There are 3 nested groupings, the coarsest first. Each group lies inside one group of the grouping before and may be the whole of it. The rows also spread widely along 11 directions, which tell nothing about the answers.
Known rows, each followed by its group in each grouping:
[  1   2  32  19   2   4  -6  12   6 -11   5   4  43 -37  -2 -12  12  10
 -22  -6  16 -17  28 -17   6  -2  33 -25 -19  11 -13  18  -1   0 -42 -24
 -15  11  -8]
fev Z_296 Z_118
[-23   7  15   8   7 -20  25 -11  -3  12  -9 -24  25  -1  35  15 -15 -29
 -27  14  11 -11   2 -27   6 -32  12 -14  34 -34 -12  13   3 -13  -7  26
   7  39  -3]
Kulig Z_69 Z_523
[ 21 -17   3  23  -6   2 -44  12 -24   5   9 -11   5   8 -24  -1  18  -3
  15  17 -14  37  28   0  29 -26  12 -38   9  13  33  -1 -29   4   2  -9
  13   5   0]
fev Z_978 Z_830
[-34   8  23   7  20 -10   8 -19   7  18   8   8  31 -16  15  11 -23 -24
 -16   8  21 -12  11  -2 -15 -33  27 -17  25 -20 -25  12  12   4 -16  13
 -22  21  -5]
Kulig Z_69 Z_165
[-12  -2   5  17   5 -15 -18  -3 -14  18   4  -7   5  13  -1   7 -19 -21
 -18  14  17  14  -8  -6  18 -16  26 -16  23   2  28  -1 -10 -18 -22  -9
   9  15   3]
zet Z_234 Z_130
[-22  -2  -7  11   2 -16  -6   8 -16  18  -1   0  27  11  -2  -2  -8 -14
 -16 -14  18   0  19 -11  14   0  17  -2  -5   1  18  -6 -12 -15   2   1
   9  -2  -1]
zet Z_234 Z_585
[-20   3 -14  11 -18  -9  -7  22 -18  -5   0  -8  17   4  -5   5   7  -1
 -14 -16  -1   3  30 -17   5   1  -4  11 -16   9  13  -7 -20  -9   9   2
   6  -6  -8]
fev Z_978 Z_777
[ 17   5  19  21  -5   9 -10   2  -6 -14  -3 -18  16 -10   8  -2  33  15
  -1  38 -23   0  11 -27   6 -27  -1 -35  11  -7  -6  12  -3   5 -11  -3
 -15  40 -20]
fev Z_296 Z_571
[-10  -3  23  11  13   7 -12  27   5  15  30  22  48 -24  -5 -12   2 -15
  -5   9  14  10  35   4  13 -29  41 -16  -1   2  12   9  -7   1 -14  -8
   1   3  -7]
dibuz Z_677 Z_729
[-12   8   9  25 -24  -7 -14  31  -2 -32  23 -13  15  -9  -1  19  -7 -30
 -14 -26   6   8  19   3 -19  -3   4  28   7   7  24  -3 -23 -12 -17 -29
   2  -2   6]
fev Z_74 Z_747
[ -2   3  14  12   3 -12   6  13 -10  -1   4  -6  46   5  19   4  19 -25
  -7 -15  15   2  13 -24  16  -5  10 -10  25 -13  17   4 -29 -23 -10 -17
  18  29  -1]
zet Z_650 Z_142
[  5  20  11   5  -6 -11 -12  35  11 -10   5 -13  42 -11  13 -13 -31  -9
   5 -31 -13 -14   9   2 -52  -2  29 -33 -21   1  -7  17  -2   0  -2 -21
  -5  45  17]
dibuz Z_677 Z_414
[-15  14  17  11   6   1  -6  21   4  -3  42  26  48   4  10   8  22 -29
  11  -6   8   8  10   8 -19 -16  14   7  31  -7  19 -13 -30 -13  -3 -32
 -13  25 -13]
zet Z_650 Z_425
[ 11   5  12  27  -6   0 -11  29  -9 -29 -11 -25  10 -42  -1 -16  63  31
  -7  21  -6  18  43 -43  38 -12   8 -20 -28  12  -2  10 -19 -11 -26 -11
  19   5  -6]
zet Z_650 Z_528
[-12  15  14  20  -1 -14 -21  21   5 -15  12 -30 -15 -13  -3   7  -7 -21
  11  12  -3  37   5  10 -16 -43  16 -12  15   0  14  10 -27   1   1  -5
  15  24  16]
zet Z_680 Z_120
[-20  15 -20  22 -20   2 -15  55 -14  -5  39  -7  -1   5 -14  -3  -5  -2
   8  18 -25  17  11  23 -31 -37   9  16 -15  16  28 -27  -2   0  30  -9
  -3   3  -7]
Lizo Z_268 Z_968
[ 12 -10  18  21 -13  15   1  19 -15   5  35   6  54  17   2   2  21 -16
  -5   9 -14   5  25  -1  14 -21   2   2  22 -16  24 -14 -13  -2   9  -4
  -4  17 -21]
fev Z_296 Z_627
[-16  -7  -6  10   9  -3  -6   9 -20  30  -2   4  30   4  -7  -5  -5   1
  -2   8  -1   8  26  -3   9 -25  18 -29  -6  -5  -1   2   1   2  17  23
  -1   4  -6]
Kulig Z_259 Z_431
[-42  -6   0  13  11 -15   5  -3  -8  43  -8  -8   4 -17   1  -3 -32  -3
 -52  47  28  -4  13 -30  46 -40  39 -20  -2  -1  -4  16  23  -8 -28  32
  15  -8  -7]
dibuz Z_596 Z_381
[  1 -10   3  22  -3  -3 -13  16 -18  18  -1 -11  24   2  -6 -20   5  12
 -15  13  -2   3  20 -13  27 -14  25 -23 -22   4  16  -4   2 -12  -8   6
  12   8  -3]
zet Z_234 Z_38
[ 16  -3   6  15  -6 -11 -12  -3 -22   4 -15 -14  36  13  18   5   5  -5
   1 -17  -8  -8  18 -17   3   4   2 -26   9 -16   2  -5   0 -10   0  -4
  -1  23  -1]
Kulig Z_69 Z_940
[  7  -5  29  18   3   7  -3  14  -2  15  22  11  69  -5   1 -19  -8  -9
  -9 -27   5 -11  32   3   6  -4  32 -25 -16 -12   3   0   1  -6 -12 -12
   1  12   6]
zet Z_802 Z_776
[-37  -3 -25   3 -13 -13  21  29 -20  25 -10  -2  21  -7  12 -15   8  31
 -47  18  12 -27  12 -43  33   1  22   5 -30  16   8   2   6 -22 -12  19
  12   7 -30]
fev Z_74 Z_33
[ -1   5  -3  19  -5  -9 -16  -5 -19   3 -41 -17  14 -17   2 -14 -13  42
 -24   0  -9 -29  13 -31  -3  11  18 -45 -47  10 -35  10  37  -5 -27   8
 -20   6   2]
Kulig Z_259 Z_297
[  1   4 -28  29 -43  -6 -45  39 -28 -26  28 -24 -10  39 -19  24  -6 -30
  16 -30 -30  30  20  24 -28  -3 -26  33   6  11  52 -30 -30  -9  38 -22
   9 -17   5]
fev Z_546 Z_625
[ 21 -19  14  31  -8   4 -15  35 -20   7  11   5  46 -20   2 -26  15  19
 -32  12   9 -13  18 -19  44   5  43 -25 -20  14  25  -7  11 -19 -44 -36
  17   7 -12]
Lizo Z_465 Z_762
[-16   7  11   8  -4 -20 -13  -1   0 -16 -17 -11  14 -20   4  11 -10 -18
 -13 -31  23  -8  19 -20  -7   8  11 -16   0   6  -7  20 -22  -3 -27 -15
   1   9   9]
fev Z_74 Z_198
[-35   8 -21   1   3 -33  -6  18  -6  13 -12 -17  -3  -5   0  -5 -19  -6
 -16  -6  23   6   8 -18   6  -8  33 -20 -17  19  15  14 -23 -17  -3   1
  27  13  10]
zet Z_802 Z_863
[-20  20  -8  22 -17 -12 -24   3 -10 -10  -6 -18  -7   3  -5  11 -32   0
   1 -18 -16  -3  14   8 -52  -5  -2  -1 -17   0 -16  -8  20   4   6   1
 -27  -7  13]
Kulig Z_477 Z_768
[ -6  15  22  29 -20 -10   5  27   7 -39   4 -39  15 -32  10   2   2  -9
 -29 -10  -4  -9  27 -19  -9 -17  -1   8 -19  -6  -9  19  -7  -7 -21  -3
  11   9   7]
fev Z_546 Z_625
[ -9  10  -7  29  -7  -8 -24  50  -2 -17  14 -23 -12 -27 -15 -14  25  17
   2  26  -9  32  28  -1   6 -34  24 -11 -32  26  17   3 -21  -8  -1  -5
  17   5   4]
zet Z_650 Z_425
[-16 -16 -23   8 -12 -11 -14   2 -30  27 -18  -4  33  23 -18  -7 -26   4
 -26 -31  10 -16  34 -14  19  20  15 -12 -33  18   9  -4   6  -4  11  11
   8 -21   0]
fev Z_296 Z_571
[  0  -5   4  32 -27   3  -7  42  -9  -4  10 -19  35 -18 -14 -25 -18  24
 -33 -16 -15  -9  43  -1   2  -7  26   1 -68  19   0  -3  15  -3  -6   8
   2 -19   5]
fev Z_978 Z_830
[-30  13  17  21  -6 -11  -5   8  11 -28  25 -15   4  -9 -11  34 -16 -53
  -2 -15  12  23  28  12 -31 -34  -5  20  27  -6   4  11 -31   9   9  -3
  -4  -3  14]
fev Z_296 Z_627
[  8   4   2  32 -23   0 -41   8 -15 -16   4 -15  -2   6  -8   2  -6  12
 -12   6 -19  -6   1  -1 -10   1   4 -12 -10  13   9  -7  11  -6 -23 -21
 -18   3  -7]
fev Z_546 Z_625
[-26  10   0  15 -16 -20  36  56  -3  10  25 -16  51  -6  27 -15 -36 -14
 -51  -9  19 -32  -5 -10  -4  -9  40  19 -17   4  23  -7   8 -31 -18 -13
  28  28  -2]
Lizo Z_268 Z_968
[ -4  12  23  12  -1 -19  -7  12   6 -11   2  -7  43  -9  11  -1 -23 -23
  -9 -48  21 -14  13  -8 -20  15  27 -23  -7  -2   2  13 -14 -17 -27 -33
   7  25  21]
zet Z_802 Z_776
[-13  -7  -3  23  -4  -1   9  34 -17  19   7  -8  27 -11  -1 -25  23  25
 -28  27   1   5  27 -26  45 -25  29  -8 -28   8  13  -2   0 -17  -6  16
  21   2 -14]
zet Z_650 Z_142
[-12  -3  34  26   8   7 -23 -39  -6  -2 -12  -7  -7 -22  -8  20  12 -10
 -16  38   9  10  16 -23  27 -33   1 -34  29 -14 -20  20  10  12 -36  11
 -20   3  -6]
fev Z_74 Z_33
[ -1   0   6  14  -1 -11 -20  34   2   1  19  -2  20 -12 -10  -7  -7  -5
  -2   1  11   8   7   7  -5 -15  43 -28   0  26  27  13 -26  -4 -19 -31
   5  28  -1]
fev Z_296 Z_118
[ 39  12  66  28  -2  -1 -33 -20  14 -48   1 -17  46 -16  14  20   0 -47
   9 -47   4  -7  13  -2 -33   7  -3 -39  38 -25 -15  26 -21   2 -49 -54
 -17  42  23]
fev Z_546 Z_625
[-14  22   2   7   6  -9 -41  -8 -11 -19  -4  14   2  -6 -10  19   6 -17
  20 -20  11   0   9  -2 -35   9  -4 -22  15  12  -5  -6 -13   3 -15 -46
 -28   5   3]
Lizo Z_268 Z_968
[  7  13 -19  21 -25  -6 -27  34 -23 -21   0 -15   2   2  -4   1  21  17
  20 -16 -29  12  32  -6 -27   3 -15   2 -22   7  10 -20  -8  -3  19 -13
  -8  -5  -2]
Kulig Z_477 Z_768
[ -7  19  19  28  -2  -2 -13  28  11 -33   4 -20  10 -44  -6 -11  26  11
  -2   1  -6  11  40 -11 -11 -23  12 -13 -38   8 -21  13  -9   1 -12  -5
  -3   3   9]
zet Z_650 Z_425
[  5  17  23  18  -3 -15 -12  21   7 -32   1 -12  36 -18   9   1  11 -18
   3 -40   9   0  25 -10 -22   8  12 -14  -9   1  -3  10 -26 -13 -20 -35
   5  22  19]
zet Z_650 Z_425
[-21   6  -4   8   0 -11   1  -6 -17  23  -6   9  35  18  12  -4  -8   5
 -25  -3  10 -26  -2 -22   6  12  14  -6  -4  -5   3 -13  10 -20 -12  -3
 -15  14 -17]
zet Z_234 Z_585

New rows, each followed by its group in each grouping:
[ -1 -13  25  36  -2   0 -11  29  -9   6  37 -11  18  -8  -9   2   3 -28
 -23  27  17  38  21   4  44 -40  31  11  17  -2  47  -7 -20 -18 -21  -8
  29  -6   2]
zet Z_234 Z_130
[-15 -10   1   8 -11  -5  12  17 -17  22  -7  11  64  -4  10 -19 -12  16
 -46 -30  17 -44  24 -27  22  26  30  -5 -36   7  -2   0  16 -18 -26   1
   1   1 -14]
fev Z_74 Z_33
[ -7  13   9  10   5  -4  10  32   4  12  15  -9  28 -21  13 -17   7   7
   7  20 -13   3  19  -2 -21 -45  23 -25  -5 -11  -7   9  -5   6  10  13
  -4  37  -7]
Kulig Z_477 Z_768
[ 15   2   1  19 -19 -13  -5  39 -14  -7   3 -17  30  -3  14 -14  20  12
 -18  -3  -1  -3   8 -28  26  13  23 -12 -19  10  31  -5 -14 -33 -25 -29
  27  23  -5]
zet Z_802 Z_863
[ 11   1  13  16 -12  -9 -15  10 -19  -7  22   4  59  33  14  29 -18 -51
   6 -49   4   1   3  11 -25  14   0   6  44 -17  32 -18 -19 -19  -1 -41
  -3  17   9]
Kulig Z_259 Z_297
[ -1   0 -15  16  -5   2 -29  25 -25  17   4   2  13   2 -16 -22  -3  25
   1  15 -16  -4  13   3  -2 -12  25 -34 -32  21   9 -16  15   2   2 -10
  -7   6  -7]
Lizo Z_268 Z_968
[  3  -2  25  37 -12   0   2   0 -12  -4 -12 -36  12 -15   8 -12   5  16
 -43  31  -9  -6  17 -33  34 -22   9 -11 -21 -14  -9   3  28 -13 -30  20
   6   6  -3]
zet Z_234 Z_38
[ -7  -6 -12  12 -13  -6 -20  28 -18  14  20  11  18  13   1   3   3   1
  -8  12   4   1  -7  -4  10  -2  27  -7  16  18  43 -10 -16 -17 -15 -26
   1  22 -20]
fev Z_74 Z_33
[ 20   7  33  27  -3 -15   9  47  13 -12  11 -27  50 -33  26 -27   9   6
 -29   3  10 -10   3 -21  15 -12  52 -32 -18   4  12  22 -11 -29 -50 -29
  29  54   9]
zet Z_650 Z_425
[ 27 -20  25  40  -9   2 -27  15 -18  -7   2 -17  27 -23  -8  -5  15   5
 -20   3   2  12  43 -14  46  -7  26 -18 -18   2  12  -4  11 -13 -36 -10
  11 -19   4]
Kulig Z_69 Z_523
[-37  11  28  10  18  -7 -10  -7  19   9   9  19  24 -37  -4  -5 -23   2
 -29   9  33 -18   5  -5  -8 -18  49 -29  -7  16 -22  25   2   2 -54 -14
 -29  15  -7]
fev Z_978 Z_777
[ 10   7  13  22   4  -5  -9  31   2   5  13 -17   7 -27   8 -17  14  19
   6  45 -13  14   6  -5  -2 -46  34 -41   2   1   8  13  -4   0 -16  -3
   2  42  -7]
Kulig Z_477 Z_768
[-13   0 -21  13 -14 -22 -26  21 -24  11  11 -10   4  39  -8  13 -31 -30
  -1 -23   7  19  -3  13 -11   3  12   7  12  11  50 -20 -25 -23  13 -20
  17   5  11]
zet Z_234 Z_130
[  2  -4   8  31  -7  -4 -19   8 -17  -6  -7 -31  12  -6 -15   7 -10 -17
   2  -5 -16  28  43   5  -1 -32  -1 -22 -11 -14  -5   6   0   8  21  23
   9 -11  22]
Kulig Z_259 Z_431
[-19  -1  18  31  -9  -5 -23   7 -11   0  28  -4  -3   1  -4  18  -8 -21
 -24  24  18  26  -3   0  27 -20  21  22  31   3  36 -14  -6 -20 -34 -20
   9 -13  -5]
zet Z_680 Z_120
[ -1  -9 -10  23  -9  -3 -31   6 -28  20  12 -13  17  40 -21   2 -24 -28
  14 -16 -19  28  27  25  -6 -21   3  -8  -2 -10  28 -21  -8   4  45  14
   3  -6  15]
zet Z_234 Z_585
[-24   5   7  -8  23 -19   8  -9   0  29 -12   7  24 -12  25  -7   8   3
 -26  29  33 -25 -16 -41  26 -13  35 -48  30   1   0  30 -18 -15 -42  -7
   4  56 -26]
fev Z_546 Z_625
[-19   4 -24   7  -7 -20 -25  33 -11  -1   6 -14 -14   2 -12   8  -2 -12
  15   1  -1  26  10   4 -13 -22  15 -17   6  23  33   9 -40  -1  16  -9
  15  22   4]
fev Z_74 Z_33
[ 27 -14 -15  29 -13  16 -44  43 -40  10  23   3  10   8 -26 -19  39  24
  18  35 -30  29  26   6  30 -22  12 -24 -15  21  44 -33  -6  -2  11 -22
   7  -3 -18]
Lizo Z_268 Z_968
[ 11   5  21  30 -11 -10 -14  20  -4 -22   4 -18  23 -20  11  -2  -9  -8
 -20  -4   2 -12   1 -11  -8  -2  24 -21   0   2   6   5   7 -13 -37 -37
   5  28   7]
Lizo Z_465 Z_762
[-34  -1  19  16  19   6 -19  -5   2  23  27  17   7 -17  -9   9 -12 -21
 -15  51  18  21  14   2  20 -51  35 -13  28  -3   6  10  10   6 -23   9
 -12  -6 -13]
dibuz Z_677 Z_729
[  9 -11  18  31   1  -8   4   5 -14  11 -16 -45   3 -27  13 -11   9  15
 -28  56  -9  11  20 -31  48 -51  25 -42  -3 -17  -7  20  18  -5 -19  37
  23  28  -3]
Kulig Z_69 Z_165
[-17 -10 -17  -2   4 -15  -7  50 -14  23  16  17  44  -4  -1 -11   8 -13
  -8 -10  29  12  33 -14  34  -1  40  -3  -4  21  47   2 -34 -21  -3 -17
  37   1 -10]
dibuz Z_677 Z_729
[ -9  11   8  20   5  -6  -5  21   2  -4   2 -34  -3 -22  -5 -15   5   4
   7  24 -18  25  29  -6  -4 -52  16 -39 -21  -6  -8  22 -12   9  19  26
  16  29  13]
zet Z_802 Z_776
[ -1  17  13   9  -2 -17 -21  22   8 -28   3  -8  10 -25   1   5   9  -6
   8 -14   8   8  11 -11 -25  -6  17 -26   4  19   6  19 -39  -4 -25 -37
  -3  31   5]
fev Z_978 Z_830
[-26   0 -24   7  -7 -19 -24   3 -14  18 -14 -14  -4  15 -17  -1 -43   4
 -14  -7   7  -5   4   0 -14  -3  28 -29 -20  27   8  10   2   0   5   4
  -3   7   6]
fev Z_296 Z_571
[-25   4 -15  18 -11 -17 -11  16 -19 -12  -7 -13   1  -6  -4   9  -3 -13
 -16 -12   7   1  23 -17  -2  -1  -1   5  -7   6   7  -6  -7  -7   3 -10
  12  -9   4]
Lizo Z_465 Z_762
[  1   0 -19  24 -23  -3 -14  31 -30  11  19 -10  19  37   8  -4   8   4
  -8  16 -21   7  -5  -4  10  -8   8   5   3   1  40 -29  -2 -27  13  -8
   9  19 -14]
zet Z_650 Z_425
[  1   0 -15  10 -18  -3 -20  12 -23  -4 -16 -11  28  15 -16  -5  -4   6
   6 -40 -21  -6  40  -3 -22  13  -9 -17 -35   8  -7  -4  -5  10  32   3
 -10  -3   5]
fev Z_296 Z_118
[-45  36 -17  -4  -3 -34   3  25  11 -20 -14 -12   0 -21  10   0 -19   2
  -8 -38  16 -18   9 -21 -49  14  15  -7 -34  18 -14  17 -19 -16  -5 -16
   1  21  12]
zet Z_802 Z_776
[ 30 -13  13  38 -12   1 -28  42 -13  -7  12 -23  19 -25  -6 -19  21  23
  -4  18 -14  19  36  -1  28 -22  35 -25 -29  14  22  -2   2  -8 -20 -11
  15   5   0]
Kulig Z_69 Z_940
[  5   8  32  29  -2   0 -15   8  -2 -19  20  -3  28 -10   9  23   5 -27
  -3   6   4  13   6  -1  -7 -19   6  -5  36 -16  10   2  -9 -11 -27 -26
 -11  15  -1]
Kulig Z_259 Z_431
[ -7   7  -4  16  -8  -2 -27   7 -20   4   9  -8  -6  20  -2   7   9  -2
  11  22 -16  24  -4   0  -1 -21   1  -6  22  -1  23 -15 -13  -7   9  -5
  -2  15 -10]
zet Z_680 Z_120
[ 12 -11  12  31  -3  -5 -34  46  -6   3  34 -19  13   0 -28 -11 -24 -29
  14 -10  -3  48  28  39  -4 -40  39 -17 -11  14  47  -2 -31   0  14 -13
  29   4  30]
zet Z_234 Z_130
[ 12   7  18  24  -9   3 -37 -12 -16 -32 -22 -12   5 -17   0  17  28  -3
  -1  -1  -9   8  36 -35  13   8 -19 -14   1  -8 -13   5   8  -2 -27 -15
 -12 -13   1]
dibuz Z_677 Z_729
[-28   0   9  27   2 -21 -16  -4  -9  11  -4 -29  -6  -9 -11   8 -60 -27
 -40   9  28   1   0   2  10 -25  37 -22  -1   7   3  10  20  -6 -33   0
  15  -4  25]
Lizo Z_268 Z_968
[-23  10  16  14   4   6 -14  34  10 -19  21  10  20 -52 -12  -2  26  -1
  -4   6  11  16  56 -16   5 -23  14   9 -25  12  -9  11 -14   6 -16  -8
  -5 -25  -6]
dibuz Z_677 Z_414
[-28  14 -32   8   0 -23 -40  34  -6   1  -1  -8 -14  -1 -34 -12 -24   3
  24 -32  -2  23  30  24 -45  -8  25 -18 -49  36  13   0 -25   7  34  -6
  -2  -7  21]
zet Z_234 Z_585
[-42 -10   3  27  -4  12   6  21  -5  24  43   5   7  -8 -23   0  -6  -1
 -37  58   7  18  28   6  32 -61  26  19  -1   8  15  -7   9   6   3  35
  -5 -23 -25]
fev Z_296 Z_627
[-12  10   7  12  -4 -15   0  16  -5  -2  17 -11  19   9  15  10   1 -27
  -5   6   4  13   0  -9   1 -21  12  -3  27 -11  25  -1 -24 -19   0 -13
  16  31  -1]
zet Z_802 Z_863
[-52  22 -19   9  -9 -22   0  58  13   4  21  -4  -2 -34  -4  -7 -36   3
 -31  11  16  -3  15  -1 -24 -28  44  16 -41  31   7   7   2 -12 -12  -6
   5  -8  -1]
dibuz Z_596 Z_381
[  8  -2  22  26  -3  -6  -8  40   3 -16  21 -27  33 -19 -13  -7   1 -34
  11 -32  -1  34  56  12   2 -32  15 -14 -17  -8  18  13 -37   2  19  -1
  38   3  32]
zet Z_802 Z_776
[-13   9   5  28 -15 -11   3  25  -8  -9  10 -25  21   3   9   1  -9  -8
 -24  -2  -4   0   6 -10  -2 -15  13   9  -6  -4  12  -5   2 -21  -7  -3
   9  13   5]
zet Z_650 Z_142
[-11   5  20  16   1  -4 -31 -35  -8  -1 -18   4  11  -8  -4   9 -16   9
 -21   1  10 -21   2 -20  -4  11  14 -33   1   8 -23   8  17  -1 -49 -17
 -37   2  -6]
fev Z_978 Z_830
[ 12  -8  24  29 -16   8  -3   8 -14  -1   3 -22  28  -7  10  -2   9  -2
 -23  20 -14   1  20 -18  27 -24   4 -12   6 -18   5   2   4  -2 -14  11
   3  15  -9]
fev Z_74 Z_198
[-30   0  11  22  -6   1  -9   4  -5   6  25   2  21   0  -8   9 -18 -23
 -25   0  10  -2  23   6   1 -24  10  14   6  -2   6  -2  -1   0  -7   6
  -8 -15  -8]
fev Z_546 Z_625
[ -5  -1  19  19  -1  -3  -3  14  -7   7   9  12  58  -7   2 -14   1  -2
 -25 -25  17 -18  28 -12  12  13  24   1 -24  -1   5  -8   2 -16 -23 -16
  -6  -4  -6]
zet Z_234 Z_585
[-20  10 -25  10  -5 -13 -22  15 -21  13  -8 -14  -3  10 -12  -8 -27   4
   2   0 -12  -3   6   5 -27 -14  15 -30 -23  15   0  -8   9   3  18   1
  -4  12   8]
Lizo Z_268 Z_968
[-22   2  23  31  -9  -9 -14   8   8 -18   3 -31  -2 -30 -15  12 -33 -25
 -22  -9   8  14  31   8 -10 -33  18  -8 -12   1  -9  23   1  11 -13  11
   5  -6  25]
fev Z_74 Z_33
[  5  -2  20  31 -11  11 -23   2  -7 -11  21  -2  13  -2 -12   9  12  -2
  -9  27 -10   8  15  -3   7 -22   6 -10  14   1   8  -4   4   3 -19 -11
 -21   5 -15]
fev Z_296 Z_627
[ 29 -13  26  38  -3   4 -41 -19 -23   1  -6 -31  15  15 -13   4  -2 -21
   7   7 -18  30  25   5  22 -26   3 -46  13 -19   5   1   3   4   1   7
   9  10  24]
zet Z_650 Z_425
[-45  11 -15  20  -1  -1 -13   1 -18   3  17   6 -25   3  -7  33  14  -9
  -7  53  -2  29   7 -10   5 -41 -13  23  34  -4  13 -15  -4  -5   9  14
 -20 -18 -28]
Kulig Z_259 Z_431
